All rows are made from the same 11 directions, up to rounding. Whole rows:
[[-0.43 -1.93 -0.25  0.57 -0.87 -2.19 -2.12  2.95 -0.04  2.05  1.81  1.88
   3.19  0.54  4.96  1.48  0.53 -1.62 -1.34 -0.22 -2.23 -3.24  1.83  1.44
   1.86]
 [ 1.16  0.11  2.07 -1.92  0.34  2.27  1.41 -0.84 -0.20 -3.19 -2.82 -2.09
  -2.02  0.58 -3.62 -3.82 -0.51  3.21  4.43 -0.01  0.93  3.07  0.45 -0.67
   2.43]
 [-0.10 -3.73 -1.81 -2.02  0.14 -0.74  2.20  0.87 -0.06 -1.78  2.52 -2.36
   1.77  3.29  2.08 -2.62 -0.30  1.84  0.91  1.73  2.78 -0.18 -1.46 -0.76
  -0.49]
 [ 2.85 -1.08  2.64 -4.24 -2.30  1.00 -0.54  1.55  1.08  0.11  2.18 -1.17
  -2.07  1.80  1.63 -4.17 -1.55  0.22  0.02 -2.67 -0.90  0.34 -0.41  1.06
   3.32]
 [ 1.39 -4.06 -3.58 -0.80 -1.43  3.27  1.39  0.60 -0.18 -0.33  0.50  0.79
  -0.88 -2.43 -3.88 -1.39  5.05  1.94 -0.64 -0.59  0.90 -1.85 -0.13  0.09
   3.27]
 [ 2.85 -2.07  0.53 -0.36 -0.33  1.34  3.98 -0.44  3.28 -2.93 -2.69  0.34
  -0.16 -1.47 -3.51  1.98  0.81  1.85  0.62 -2.03  4.84  0.41  0.19  2.56
  -1.84]
 [ 3.46  1.16 -1.47 -1.83 -3.22  3.17  2.77 -2.20  3.36  0.71 -0.55 -1.03
  -2.50  0.80 -0.80  0.26 -2.80  1.50 -1.45 -3.72  3.12 -3.35 -2.02 -0.14
  -2.66]
 [ 0.09  0.56  1.75  0.61 -2.59  6.01 -0.98  1.96 -0.53  3.41 -1.64 -1.78
  -1.45 -1.09  4.90  1.15 -0.23  0.27  2.08 -1.10  1.73 -2.69  0.94 -1.89
  -0.72]
 [-0.34 -4.74 -1.80  0.05 -2.38 -0.10  2.43  3.06  2.00  0.14  0.63  1.38
   3.78 -2.02  1.39  2.73  2.78 -1.17 -0.68 -0.17  2.20 -0.69 -0.03  2.89
   1.37]
 [-0.11  1.22 -1.12 -1.26 -2.63 -2.45  0.32  0.63  0.93  0.43  1.15  0.58
   2.84  4.70  2.60 -0.99 -2.58  1.55 -1.99  2.02 -4.46 -1.19  2.03  1.30
   2.92]
 [ 0.76 -3.87 -1.36 -2.03 -2.83  1.90  2.15  2.24  0.88 -0.38  0.91 -0.73
   1.66  1.41  2.09 -2.65  0.26  1.24  1.77 -0.16  1.78 -2.48 -0.43 -0.54
   2.25]
 [ 0.53  0.30  0.83 -0.81  1.40 -1.04 -1.62  0.06 -1.85 -1.36  0.67  0.44
  -0.88  1.95 -1.96 -3.13  1.34  2.25 -0.59  1.99 -3.97  1.37  2.49  0.18
   3.46]
 [ 3.07 -2.72  0.46 -1.90  3.54 -3.32 -0.83 -0.72  0.28 -2.78  2.24 -0.22
  -1.17  1.35 -1.80 -1.48  0.93  1.62 -1.42 -1.85  1.01  0.29  0.12  2.10
  -0.21]]

The start of a row, then its end:
[-1.83  5.40 -0.48  2.01 -3.24  2.74  1.77 -1.88  0.63  2.05 -1.84  2.48
 -1.66 -2.44 -3.99  0.96 -0.70 -2.80 -2.20  1.31 -2.31]
[ 1.09 -1.29 -1.89 -1.26]
[ 1.31 -3.43 -3.30 -2.44 -0.13  1.24 -0.48 -0.89  0.43 -0.74 -1.86 -3.89
  0.26 -1.23 -0.31  0.17  0.56  3.92  4.61 -3.86  2.44]
[-0.68 -0.82  1.52  4.37]
[ 0.03  0.04 -2.61 -1.43 -3.88  2.16  0.77 -0.80  1.44  2.57  1.59  1.36
 -2.01 -4.26 -2.79 -1.29  0.22 -4.44 -1.17 -3.92  0.17]
[-1.14 -5.01 -1.11  1.52]
[-3.29  3.73 -0.51  2.53 -0.71  4.82  0.00 -0.88 -2.91  2.18 -1.51 -0.98
 -2.12 -1.45 -1.20  0.30  1.54  0.12  0.10  4.14 -1.10]
[ 1.96  0.00 -3.82 -1.38]
[ 0.55 -3.23 -1.67 -1.19 -3.54  5.51  1.38  2.73 -0.55  2.14  2.74 -0.12
 -1.72 -1.89 -0.41 -0.62  5.58  0.70 -3.57  1.46  0.33]
[0.29 0.07 0.46 2.31]
[-4.58  0.01 -3.97  0.43 -2.50 -0.55  3.99 -0.81  0.99 -0.06 -0.34 -0.70
  3.08 -2.66 -2.56  2.02  0.30 -2.65  0.59  2.53  1.31]
[ 5.02 -4.22  0.29  0.36]
[ 0.85 -3.74 -0.81 -0.81  1.75 -0.18 -1.60  1.52 -1.37 -0.62  0.38 -2.63
  1.62  2.62  4.40 -0.63  0.64  3.90  2.67  0.04  1.39]
[-2.76  2.12  0.05  1.40]
[-0.57  1.52  0.73 -1.45 -0.08 -3.42  1.79 -1.00  1.25 -2.65 -0.21  0.05
  1.09  1.38 -3.54 -0.36 -1.00  0.57 -1.13  2.00 -2.50]
[6.10 0.24 3.15 2.25]
[ 2.56 -0.06  5.13  0.91  2.23 -1.79  0.75  1.61  0.65 -2.97 -0.06  3.29
 -0.23  2.40 -1.00 -0.68  0.76  0.74 -2.50  1.99 -0.65]
[ 0.32  4.21  1.63 -2.30]
[ 0.59 -0.49  4.79  0.01  4.00  0.87 -1.67  0.50 -1.77 -1.53 -0.06 -1.41
 -3.47 -2.27 -1.58 -0.23  2.44 -0.41  0.97 -0.13  2.03]
[ 5.12  0.33  0.60 -1.55]
[-1.04 -1.90  0.54 -0.20 -2.98  2.74  1.91  2.88  0.36  0.83  0.42  0.51
  1.03 -1.36  1.11 -0.23  1.91 -1.36  0.10  1.43  0.80]
[ 0.96 -0.15  0.09  1.28]
[-1.80 -1.94 -3.66 -1.46  1.96 -1.59 -0.24 -1.57 -1.42 -1.80 -0.59 -4.53
  1.62  0.65 -0.78  0.04  0.60  3.77  3.46  1.04  0.73]
[ 3.60 -0.95  0.98  3.22]
[ 2.36  0.22  2.35 -0.53 -1.59 -0.64  0.90  0.76  3.35  0.84  0.45  1.30
  0.00 -0.11  2.50  2.22 -2.59 -2.48 -1.88 -3.50  2.17]
[-1.95 -0.68  1.99 -3.11]
[-1.12 -0.88 -1.55  1.08 -1.32  1.02  0.05  1.41 -0.09  1.81  0.09 -0.17
  1.76 -0.65  2.33  3.21  1.84  0.46 -1.41  1.35 -0.15]
[-0.43  1.24  1.27  0.39]
[ 2.41 -2.39 -1.64  0.13  3.92 -2.05 -0.99 -1.97 -0.49 -2.29  0.85  1.73
 -1.80 -1.52 -4.87 -1.41  2.44  0.48 -0.61 -2.57  1.23]
[-2.31 -0.78 -0.26 -0.67]
[ 0.44 -0.57  0.70  1.59  0.62  4.35  0.63  0.05 -1.21 -0.37 -1.96  0.76
 -2.37 -2.54 -2.64 -1.15  2.56  0.36  1.89  0.04  2.33]
[-1.56  0.22 -2.90 -1.42]
[ 1.24  1.00 -3.00 -2.00 -2.38 -2.93 -1.20 -1.54  2.41  0.44 -1.65  0.19
  1.78 -0.41 -1.96  2.41 -1.08  2.04 -0.74 -3.31 -4.67]
[0.56 1.36 5.28 7.02]
[ 2.20 -0.68 -0.40  1.56  0.84  2.42 -0.63 -0.79  0.91  1.45 -1.29  0.17
 -1.75 -2.40  1.10  3.03  0.25 -0.23  0.21 -4.08  4.32]
[-5.11 -0.56 -0.86 -4.31]
[ 2.07  1.20 -3.50 -3.30 -3.98 -1.15 -0.05 -1.73  2.43  2.08  2.87  0.48
 -0.92  1.24 -0.80 -1.30 -2.34 -0.50 -4.05 -3.45 -3.22]
[-2.22 -2.32  1.57  3.07]
[ 2.92  1.98  3.79  0.02 -1.65  3.91  0.99  0.30  1.10 -1.00 -3.60  1.69
 -2.60 -0.02 -2.63 -1.59 -0.25  1.99  1.03 -0.87 -0.75]
[-1.07  3.20 -0.17  0.95]
[ 0.98 -2.46 -0.43  1.18  1.51 -2.07  4.33 -0.44  2.39 -3.87 -1.00  2.33
  1.93 -0.59 -3.92  1.50  1.15 -0.06 -0.65  0.61  4.11]
[ 0.29 -0.36  1.45 -3.62]
[-2.06 -0.15 -0.96  1.62 -0.33 -2.97  0.72  0.74  0.27  0.56  1.94  3.31
  2.61 -0.33  0.61  0.05 -0.47 -4.43 -1.70  1.26 -0.78]
[-1.53 -1.65 -1.21 -1.79]
[-0.68  0.41 -3.42 -0.21  2.63 -5.23 -2.13 -2.34 -1.02 -0.99  0.83 -0.41
  1.86  2.23 -0.85 -0.09 -0.95  1.83 -0.36  0.38 -3.21]
[-0.35  0.34  0.86  2.14]
[ 1.18  3.83  1.44 -0.98 -2.66 -0.85 -1.11 -0.60  2.01  1.75 -1.13  0.22
  0.12  2.01  2.50  0.87 -4.59 -0.12 -0.64 -2.21 -3.16]
[-1.36  1.15  1.45  1.28]
[ 0.77 -0.60  1.64  0.81  2.35 -1.12 -1.06 -0.97  1.05 -1.39 -3.28  0.72
 -0.60 -5.05 -3.26  2.60  0.67 -1.76  3.26 -4.47  2.25]
[ 1.61 -0.73  2.07  0.35]
[ 3.45  0.69  2.42 -0.21  2.99  1.59 -1.66 -1.54  0.09 -0.50 -1.77 -3.22
 -2.89  2.13  2.93  0.97 -2.52  3.74  2.01 -3.08  3.93]
[-3.02  1.39 -0.67 -4.39]
[ 2.96 -2.45  0.42 -2.17  3.86 -2.12 -3.71 -0.16 -1.98 -1.31  3.20 -0.57
 -2.83  0.83 -1.95 -2.30  3.46  2.69 -2.56 -1.14 -2.33]
[1.02 1.78 2.25 3.09]
[ 0.30 -1.60  1.96 -1.37 -1.69 -0.61  2.84  2.74  0.77 -1.96  1.43  0.45
  2.47  4.92  2.72 -3.32 -1.37  1.20 -0.15  3.59 -0.22]
[-0.08  1.73 -0.17  0.20]
[-1.73  0.07 -1.05 -0.99  1.29 -0.50  1.01 -1.05 -1.40 -0.86  2.04 -3.29
 -0.23  2.57  0.86 -1.80 -1.06  0.97  0.30  2.86  1.52]
[ 2.84 -2.24 -1.85 -2.12]
[-2.09  0.77 -0.86  0.10 -2.13 -1.45  0.55  0.42  0.72  2.04  2.81  2.19
  0.68 -2.01 -0.03 -0.04 -0.56 -5.80 -2.58 -0.21 -1.07]
[ 0.80 -3.67 -0.58 -0.67]
[ 2.22  0.92  2.45 -0.30  1.08 -2.62 -0.52 -0.95  2.33 -1.57 -2.65  0.55
  0.62  0.56  0.54  0.96 -3.84 -0.04  2.58 -3.97  1.00]
[-1.63  0.72  1.60 -0.73]
[-0.17 -0.10  0.06 -0.19 -3.00  2.94  3.95  0.82  1.27 -0.41  0.50  1.79
 -1.16 -2.25 -4.85  0.25  3.51 -0.89 -3.77  2.52  0.04]
[ 4.15 -0.47  1.46  0.36]
[ 0.16  1.70 -2.08  0.08 -4.96  4.73  2.20  0.69  0.56  2.92  1.12  0.70
 -1.07  0.92 -0.09  0.91  1.88  1.53 -5.42  2.97 -2.18]
[-0.91  1.32  0.02  0.33]
[-0.35  1.21 -0.72  2.14  2.53 -4.77  1.22 -2.65  1.80 -3.08 -2.84  3.74
  1.36 -3.76 -7.88  3.62  1.38 -1.60 -1.08 -0.72 -0.94]
[3.54 0.08 3.56 0.07]
[-1.93 -1.73  0.63  0.64  1.59 -3.57 -0.42  2.14 -1.67 -1.08  2.96  2.25
  2.39  1.29  0.47 -1.85  1.89 -1.94 -1.69  3.84 -2.49]
[ 1.53  0.83 -0.05  0.87]
[-1.92  2.59 -0.14  3.81  5.09 -3.13 -3.63 -1.80 -3.09  0.25 -0.61  1.10
  0.25  0.31  0.22  1.84  0.21 -0.26 -0.30  1.99 -2.07]
[-1.24  1.72 -1.98 -2.97]
[-0.35  2.12 -2.10  1.75  1.67  0.96  0.33 -2.56 -1.43 -0.01 -0.20 -0.43
 -1.44  1.55 -1.51  0.02  0.02  2.06 -1.42  2.24  0.34]
[-1.72  0.08 -2.84 -3.65]
[-0.43  2.01 -0.49  1.00 -0.32  1.55  2.57 -1.37  0.30 -1.63 -3.63 -1.91
  1.31  3.57  0.58  0.33 -2.63  4.45  2.67  2.86  1.31]
[-0.78  1.97 -1.57 -1.95]
[-1.08 -0.18  0.98  2.67 -0.48  2.46  0.01  2.52 -1.01  2.90  2.06  1.15
  0.03 -0.30  4.15  2.92  2.39 -1.80 -4.02  2.94  1.18]
[-1.66  1.16 -1.06 -4.70]
[-0.13 -0.51 -0.27 -2.81  0.76 -2.99 -1.48 -0.90 -0.10 -0.32  2.66 -1.46
 -0.78 -0.11 -0.48 -2.49 -1.50 -1.96  0.48 -2.28 -0.82]
[ 2.62 -3.32  0.61  2.13]
[-2.00  2.72 -0.28 -0.89 -5.81  4.06  3.29  1.12  0.35  0.61 -2.07 -0.83
  1.22  2.38 -0.24 -1.76 -0.88  2.52  0.54  4.81 -3.54]
[ 2.82  1.91 -0.46  4.25]
[ 0.98 -0.22  1.55 -2.24 -4.54 -0.19  2.27  1.69  3.81 -0.10 -1.14  0.94
  1.66 -1.14 -0.37  1.31 -1.20 -1.25 -0.27 -2.06 -0.95]
[2.79 0.18 4.57 3.95]
[ 0.72  0.59 -0.53  1.84 -0.95 -0.20  3.79 -0.81  2.65 -1.64 -2.51  2.60
  1.74  0.15 -2.19  2.01 -1.01  0.11 -0.55  0.40  2.10]
[-2.11  0.56  0.23 -3.27]
[-2.26  2.21  4.66  1.99  1.01 -2.35  1.14  1.23 -0.09 -0.85  1.14  3.57
  0.33 -0.83 -0.96 -0.68 -0.71 -5.97 -1.69  2.92 -0.60]
[ 3.72 -1.04 -1.11 -3.91]
[-2.04  0.08  0.14  0.29  3.19 -2.43 -1.86 -0.82 -2.33 -0.52  1.62 -0.84
 -0.31 -0.10  0.10 -2.03 -0.51 -2.05  1.61  0.69  0.03]
[ 1.53 -2.26 -2.36 -1.07]
[ 0.46  0.69 -0.09  0.71  1.09 -0.47  1.71 -1.69  1.39 -0.92 -0.88 -0.64
 -0.22 -0.03 -0.54  2.07 -1.55 -0.08 -0.09 -0.77  3.46]
[ 0.04 -1.40 -0.01 -4.48]
[ 1.20 -1.80  0.06  0.27  0.88 -1.45  1.95  1.20 -0.13 -2.15  2.09  1.72
  1.60  4.93  1.07 -2.51  0.25  2.12 -2.36  3.65  0.04]
[-3.00  2.26 -1.08 -2.28]
[ 1.01 -1.01 -0.69 -1.11 -1.76 -0.20  2.29  0.42  2.79  0.02  0.00 -1.74
  1.57  0.82  1.89  4.05 -0.52  1.66 -1.99 -0.44  2.27]
[ 1.58  0.30  4.05 -0.98]
[ 0.49  2.39 -1.66 -2.52 -3.09 -3.25  3.25 -2.63  4.41 -0.30  1.23  0.12
  0.48  0.23 -2.70  1.48 -3.96 -2.41 -3.42 -2.24 -0.11]
[ 3.38 -4.10  3.33 -0.63]
[ 1.49 -2.22 -3.75 -3.09  0.37 -0.53 -1.75 -1.76 -0.03  1.03  3.01 -2.87
 -2.00 -0.93 -0.48 -0.77  0.56  0.70 -0.82 -4.05  0.96]
[-0.43 -3.44  0.94  1.97]
[-1.51 -0.35 -3.43  0.92 -0.79 -1.41  1.83 -0.30  0.50 -0.25 -0.88 -1.19
  4.41  4.00  3.80  1.22 -2.67  2.57  1.45  2.41  0.89]
[-3.42  0.72 -1.08 -1.37]
[-1.35 -1.58 -3.02  2.01  1.85 -1.07 -1.66 -1.17 -0.57  0.76 -1.50  0.67
  1.25 -4.22 -0.54  2.01  0.65 -2.36  3.38 -3.36  2.19]
[-3.27 -2.38 -1.48 -0.42]
[ 4.50  0.23  2.56 -1.79  0.86 -1.84 -0.92 -1.45  3.41 -1.42 -2.55 -0.48
 -1.01  0.06  0.34  1.38 -3.94  0.97  2.24 -6.92  2.20]
[-2.17  0.38  3.05 -0.39]
[ 1.70 -2.51  0.20 -1.83 -1.35  2.96  1.71  0.31  1.95 -0.51 -1.99 -3.21
 -0.22 -0.78  2.05  0.30 -1.67  1.43  4.54 -3.81  5.65]
[-1.32 -1.72  0.10 -0.58]
[-1.49  4.73  1.16  2.61  3.16 -2.66 -2.45 -2.84 -1.32 -0.27 -1.95  2.16
 -1.63 -2.81 -5.23  2.21  0.67 -1.78 -1.42  0.59 -3.85]
[ 3.86  0.76  0.72 -0.23]
[ 1.99  0.90 -0.93 -1.98 -2.59  1.67  1.63 -1.03  1.13  0.81  3.09  1.29
 -3.14  0.77 -2.52 -3.42 -0.48 -1.27 -4.07 -0.96 -0.56]
[-1.48 -2.56 -1.46 -0.91]
[-3.43 -1.27 -3.43  0.00  2.94 -2.87 -2.23 -1.13 -3.02 -1.23 -1.27 -3.69
  3.21  1.36  1.52 -1.03 -0.76  2.72  6.02  1.60 -0.90]
[ 1.07 -0.26 -1.42  3.68]
[ 1.48 -0.17  3.19  0.41 -1.88 -0.89  2.48  1.40  3.39 -1.39 -1.61  4.48
  0.90 -2.49 -2.74  0.83 -0.25 -3.55 -0.63 -2.01  0.48]
[ 0.37  0.29  2.37 -0.13]
[ 0.36 -0.50  0.08 -1.10 -3.83 -0.63  3.13  1.26  2.83 -0.57  0.00  2.31
  2.37  1.02  0.11 -1.58 -2.22 -1.83  0.05 -0.40 -0.30]
[-1.42 -0.79  0.41  1.18]
[ 2.53  0.57 -2.98 -1.21 -2.45  2.01 -0.40 -1.73  1.02  1.41 -0.28  0.88
 -1.92 -0.27 -1.95 -1.62 -0.61  1.23 -0.71 -3.58 -1.33]
[-5.08 -0.61 -0.96  2.21]
[ 2.74 -2.28  3.94 -0.56 -0.51  3.33 -1.02  2.72 -0.05  0.18 -0.18  1.80
 -2.40 -1.86  0.58 -2.82  1.57 -1.29  1.67 -2.92  1.30]
[-3.00  1.04 -1.11  0.84]
[ 0.11  4.18  0.03  3.52  1.97 -1.00 -2.04 -2.94  0.16  1.71 -2.01  2.58
 -1.37 -2.02 -0.78  2.95 -2.28 -2.81 -0.62 -2.73  0.07]
[-4.31 -0.67 -2.21 -5.01]
[-1.61 -2.23 -5.23 -2.03  1.02 -4.33 -0.46 -2.07  0.00 -0.56  2.14 -2.36
  2.18 -0.12 -0.43 -0.56 -1.16 -0.55  1.56 -1.82  0.56]
[ 0.86 -4.35  0.51  2.22]
[-0.07  2.72  1.07 -0.21 -3.02  0.36  0.38  0.38  1.41  0.58 -2.13  1.38
  0.51 -0.70 -1.98  1.85  0.19  0.57 -1.63  0.73 -4.38]
[3.14 2.65 3.45 4.21]
[-1.69 -1.32  0.17  3.15  3.37 -4.25 -0.94  0.74 -0.87 -1.43 -0.58  3.39
  3.22 -1.31 -0.50  1.62  1.44 -2.32  0.69  1.21 -0.40]
[-1.05  1.19  0.03 -1.13]
